There are 3 ways to turn a row about zero (a turn may also mirror it). The second row of each pair is the first, turned, with some noise. The first 27 pairs use one turn. New pairs use 3 turns, one after the other, and a turn may come again.
In the rows, zero is written as 128.
Known pairs, each followed by its turns in order:
[130 139 168 124 183 132 101 175]
[158 163  81 111 178 138 142 131]
(0)

[ 87 120 167 143 127  89  69 139]
[129 127 163 154 162 171 189 127]
(1)

[ 97 107 150 193 136 138  98 120]
[138 118 105 163 133 125 168  69]
(0)

[161 153 167 119 138 134 123 113]
[120 100 159 166 129 147 134 134]
(2)

[121 128 110 122 206  84 111 130]
[149 108  93 115 156 130 174 185]
(1)

[146 114  93  85  60 163 101 153]
[106 116 120 141 147 168  53  86]
(1)

[164 115 127 113 103 103 111 133]
[120 166 131 123  90 126 125 143]
(0)

[162 130  92  41 171 115  86  98]
[140 154 156 178 113  73 159 209]
(2)

[139 136 176 147 118 108 108  85]
[130  99 150 147  78 166 114 125]
(2)

[147  67 162 160  93 147 101 105]
[ 59 158 155 140  97 170 133 126]
(1)

[190 192 149 171 138 134 125 197]
[119  92  91  82 118 104 179  46]
(1)

[124 148  96 146 143 134 144 153]
[161 138  99 106 128 122 129 114]
(1)

[118  71 148 134 137  70  81 119]
[141 125 120 114  42 121 169 126]
(2)

[108 116 159 131 157 120 122 158]
[127 137  80 133 156 128 138 125]
(0)

[152 145 177 115 138 117 143  88]
[101 136 129  76 127 163 118 102]
(0)

[ 86 164  81 171 140 190  79  63]
[114 230 138  88 200 107 118 132]
(1)

[155 200  99 159 100 117 127 186]
[152 119  78 125 144 108 144  39]
(1)

[101 161  41  92 134  82  66 142]
[147 146 120 125 102  13  95 157]
(2)

[144 115 104 107  91 193 130  67]
[ 92 128 224 143 131 128 130 113]
(0)

[ 96 170 157 134 141  91 126 150]
[ 99  83 155  97 115 106 113 118]
(2)

[ 73  80 115 170 208 170 101 125]
[139 106 106 150 198  67 190  86]
(0)

[164 131  87 151  78  96 120 141]
[113 139  73 172 126 136 125  86]
(1)

[ 91 102 135  96 113 125 133 134]
[ 90 160 121 109 113 125 137 132]
(2)

[114  76 128 128 141 174 123  71]
[128 152  79 139 113 182 134 175]
(2)

[ 98 110 129  92 119 123 102 143]
[113 156 115 156 143 100  98 133]
(0)

[ 65  95 153 197 140  87 133 118]
[134  95  96  49  76 157 123 112]
(2)

[140 155  99  96 169 122 174 118]
[128  92 145  71 150 117 113 164]
(0)

New pairs. What belongs after each?
[ 97 163 113 139 195  89 106  83]
[135 101 129 107 171  76  75  79]
(2) (0) (2)

[130 134 140  59 151 171 127  91]
[ 86 137 185  80 127 161 124 144]
(2) (1) (0)

[126  68 173 136  44 161 185  94]
[ 77  72 195 199 149 165  94 113]
(0) (1) (2)

[132  71  79 131 157 103 143  97]
[ 98 155 100 177 145 161 115 176]
(2) (1) (1)

[135 125 112 118 154  92 153 104]
[102  93 103 118 138 142 135 103]
(2) (2) (0)

[176 160 124  88 132 149 175  76]
[ 83 134  97  54 133 137  90 117]
(0) (2) (2)

[112 106 187 129  77 132 126 149]
[ 95 167 169 136 129 146 158 168]
(2) (0) (1)

[148 108 162 127 108  99 132 103]
[137 133 140 127 183 140 142 113]
(0) (2) (1)

[144 100  87 150 115  81 135 103]
[119 140  87 130 105 112  89  81]
(0) (0) (2)

[117 192 102 166 142 144  96 168]
[100  78 138 135 163 116 179  84]
(1) (2) (2)

[102 127 176 140 136 131 109 156]
[164 130 133  99 129 105  95 153]
(0) (1) (0)

[119 105 117 124 122 110 104 146]
[124 149 147 141  99 134 133 143]
(0) (0) (0)

[ 94 145 116  93 148 145 101  78]
[182 115 132 105  83 144 155 137]
(0) (1) (1)

[201 129 154 139  70  87 135 139]
[ 65 109 179 142 171 142  99  88]
(2) (0) (0)

[102 152  62 165 171  79 130  97]
[132 189 120 106 115 197 103 175]
(2) (1) (1)

[155  93 104 108 117  76 148 118]
[ 88 122  97 125  81 102 128 100]
(2) (1) (0)

[162  96 142 170 151 178 182 102]
[119 186 143 136 140  90  58 155]
(2) (1) (0)

[166  86 116 143  79 134  98  97]
[150 134 137  58 156 171 114 113]
(1) (1) (0)

[ 76  98 164 126 120 133 145 106]
[108 156 144 119  97 188 123 139]
(1) (1) (2)

[154 153 141 151 139 159 139 145]
[154 143  93 137 116 126 159 112]
(1) (1) (0)

[157 117 155 154 118 172 129 116]
[ 99 121 127 137 176 114 155 112]
(0) (0) (0)

[ 92 145 121 114 119  98  98 134]
[125 143 146 109  88 153 104 126]
(0) (0) (0)

[134 157 175 120 164 171 115 108]
[146 183 119 113 158 108 116 174]
(2) (2) (2)

[135 114 190 197  83 134 114  95]
[102 146 171 172 151  83 172  72]
(1) (0) (0)

[133 151  95 101 107 140  77 111]
[165 133 170 119 118 123 151 175]
(1) (0) (2)

[ 93 104 145 147  94 110 103 126]
[103 132 124 108 117 149  75 121]
(1) (1) (0)

[137 132 150 127 113 151 107 118]
[126 104 144 119 107 126 146 120]
(1) (1) (1)

[102 150 123 180 151 152 146  99]
[163 123 145 137 141 167 124  76]
(0) (1) (1)

[127 132 175 147 115 128 124 136]
[109 118 151 122  96 130 151 147]
(0) (0) (1)

[168 176 123 122 168  90 133 154]
[ 65 107 142 133 138 173 126 151]
(2) (2) (0)

